The same things were measured in two ways. Each way mixes the same 6 hidden numbers, adds some noise and spreads widely along 4 directions of its own, which tell nothing about the thing.
In the rows, zero is written as 128.
Some things both ways: the first way, then the second way.
[ 73 166  85 129  66 123  47 100 151 139 140 197 175 131 107  85 126 154]
[117 138 129 104 167 113  98 107 101 116  95 104 115]

[132 153 112 137  99 154 144 159 110 121 149 142 157 119 140 162 108 128]
[155 106 119 133 155 144 109  79 161 136 101 150 167]

[ 53 126  92  98 116 106  55 114 127 134 178 138 144  85 136 102 144 165]
[133 101 137 161 113 127 116 122 166 104 106 101 111]

[ 86 133 116  93 115 164 113 164 105 133 122 137 125 112 118 115  81 166]
[ 78 113  77  86 111 141  84 144 125  74 128 132 123]

[158 119 121 151 131 149 177 144  93 140 108  80 118 100 117 123  88 132]
[157 127 143 116 136 183 147 112 124 152 164 180 150]

[115  97 140 106 141 158 190 146  72 120 165  85  89 114 127 143  89 115]
[ 95  93 103 122  52  97 148 163 122 115 189 136  67]

[115 101 107 144 147  84  83 132 115 117 189 110 182 132  99 137 110 168]
[111 137 127 132  92 115 154 129 117 127  90 144 114]

[ 79  94  97 123 155  92  60 115 123 161 134 141 148 119  86 113 107 167]
[101  90 128 178 137 142 114 147 191 143 107 123 179]

[108 141  69 132 168 135  40 112 142 131 169 114 149 124 111  55 126 161]
[133 145 127 135 108  95 146 121 122 115  87 114 107]

[144 100 120 155 181  84 106 126 132 158 141 111 158 159  73  79  66 185]
[102 133  64 129 106 152 138  94 128  89  55 148 155]

[114 136  88 145 120 123  62 135 104 128 131 106 174 116  74 112 101 160]
[112 155 137 112 128 136 117 122  98 130 122 142 134]

[120 103 124 152  89  95 154  92 127 137 151 129 145 113 131  90 117 143]
[118 147 175 139 140 157 179 137  72 171 154 118  91]

[ 64 155 118  99 161 132  85 120 100 130 223 133 112 155  85 137 107 109]
[104  63  90 133  82  38 121 123 174  78 100 108  74]

[117 167 146 122  81 132 165 157 119 128 159 163 153 143 130 140  73 152]
[ 95 132 130 140 168 142 132 123 107 135  82 112 130]

[122 167 131 133 101 137 156 149 102 138 149 106 129  96 136 145 103 133]
[136 135 160 136 124 141 105 106 108 126 145 117 103]

[117 109 120 136  41 131 141 148  59  80 134  77 172  86 101 160 101 142]
[156 132 164  77 171 220 169  90  74 161 174 168 116]

[127 103 126 122 131 157 181 112 115 110 193 121 107 140 151  89 114 110]
[124 110 129 139 144 125 198 117 122 140 132 118  98]

[ 84  94 127 103  60 121 137 163  90 110 135 140 166  97 131 169  96 170]
[ 57 116 109 150  92 132 114 146 104 136 147 121 105]

[118 168 136 128  99 130 173 131 133 142 160 133 122  99 168  94 106 153]
[142 137 183 165 183 178 152 101 109 142 108  98 125]

Other things, the second way, with their names:
K_324: [103 114 111  88 125 138 170 122 100 139 144 158 109]
K_958: [112  89  88 158 122 130 134 128 186 140 112 142 189]
K_95: [142 144 144 144 107 100  97  97 119 132 102 125 123]
K_727: [152 145 120  72 153 136 149 103  82 147 126 167 130]
K_270: [115  83  90  99  87 124 144 135 162  90 132 138  98]
K_692: [ 90 130 135 135 123 124 162 161 109 130 131 112  91]
K_594: [ 83 150 163 196 167 173 183 148  87 188 118 108 123]
K_431: [ 86 101  81 130 126 116 124 156 136 120 144 108 119]
K_185: [153 131 164  78  71 177 117 159 120 116 209 172 104]
K_171: [101 145 124 108 110 138 104 162 103  99 141 118 117]
K_182: [217 124 180 111 122 155  84  67 167 140 105 176 163]
K_595: [161 120 172 135 180 181 172  99 116 120 114 102 107]
K_634: [131 150  99  95 125 143 165  94 106 125 113 148 123]
K_84: [144 161 176 140 132 160 113 112  95 154 129 142 136]
K_236: [149 112 109 100 131  89 167  46 120 139  95 141  93]
K_983: [103 136 104 127 133 161 171 118 114 111  81 127 132]
K_229: [149  97 161 130 155 141 134  98 122 181 170 146 129]
K_119: [117 182 161  81 152 176 165 153  30 186 166 170 134]
K_183: [132 158 155  98 126 103 193 173  78 131 130 124  81]
K_748: [110 149 168 151  79  80 125 189 103 139 147 110  86]
K_530: [143 122 148 121 151 152 124  83 109 160 135 143 132]
K_58: [135  96 124  90 106 112  99 103 120 128 187 158  99]
K_859: [186 110 174 140 198 151 152  69 127 197 128 143 166]
K_989: [116 119 120 115  57 117  95 143 134 121 164 160 128]
K_538: [126 171 129  90 118 139 136 104  59  92 130 108  67]
K_124: [142 127 100  78 100  69 120 102 143 110 106 143 126]
K_849: [196  90 137  96 159 116  77  46 164 149 132 153 170]
K_356: [166 122 148  93 166 174 150  90 109 166 155 158 141]
K_271: [101 111 138 139 163 162 141 112 118 181 138 145 155]
K_903: [ 99 130 140 154 185 121  91 149 125 153 121 100 170]
K_875: [152 162 157  97 126 111 134 108  67 160 149 144 116]
K_628: [ 74 153 117 131  46 101 162 167  93 119 107 131  74]

Some of these things the first way, each followed by its name:
[ 85  99 123  90  95 135 144 154 112  95 201 137 149 100 183 134 124 162] -> K_692
[113 147  60 131  57 202  74 121 103  68 154 125 168 118 122  89 142 114] -> K_236
[158 143  63 171 114 176 103  98 152 139 108 147 153 112 150  61 147 118] -> K_875
[125 131 103 156 110  85  93 140 109 131 145  98 184  81 118 157 123 166] -> K_84
[ 75 135 121 113  84  95 117 106 126 118 201 136 144  96 155 102 132 156] -> K_595
[136 134  73 145  83 183  92 148 104  82 140 121 182 117 124 122 127 131] -> K_727
[109 122 119 105 128 140 112 177  90  86 186  83 160 118 118 126  80 178] -> K_983
[126 143 131 122 174 133 153 136 121 113 248 110 124 155 146 122 110 124] -> K_183
[103 131 118 130 160  85 108 127 136 145 205 135 149 119 146 141 128 148] -> K_748
[120 144  97 132  57 164 122 157  91  94 134 117 173  81 140 161 126 135] -> K_530
[117 126 117 132  81 157 155 145  66 107 145 108 141 108 109 193 110  93] -> K_58
[ 94  97 106 114  57 154 122 126 102  92 145 153 161 132 116 109 105 142] -> K_324
[ 85  78 117 115 152 101 106 130  88 113 213 113 147 131 105 181 120 125] -> K_431
[109 159  99 131 125 146 108 122 156 174 116 200 137 139 129 103 111 138] -> K_903
[127 155  69 139 146 183  77 116 146 132 153 164 145 153 125  83 130 114] -> K_124
[132 122 138 128 100 137 176 144 112 123 140 107 135 109 141  92  81 164] -> K_594
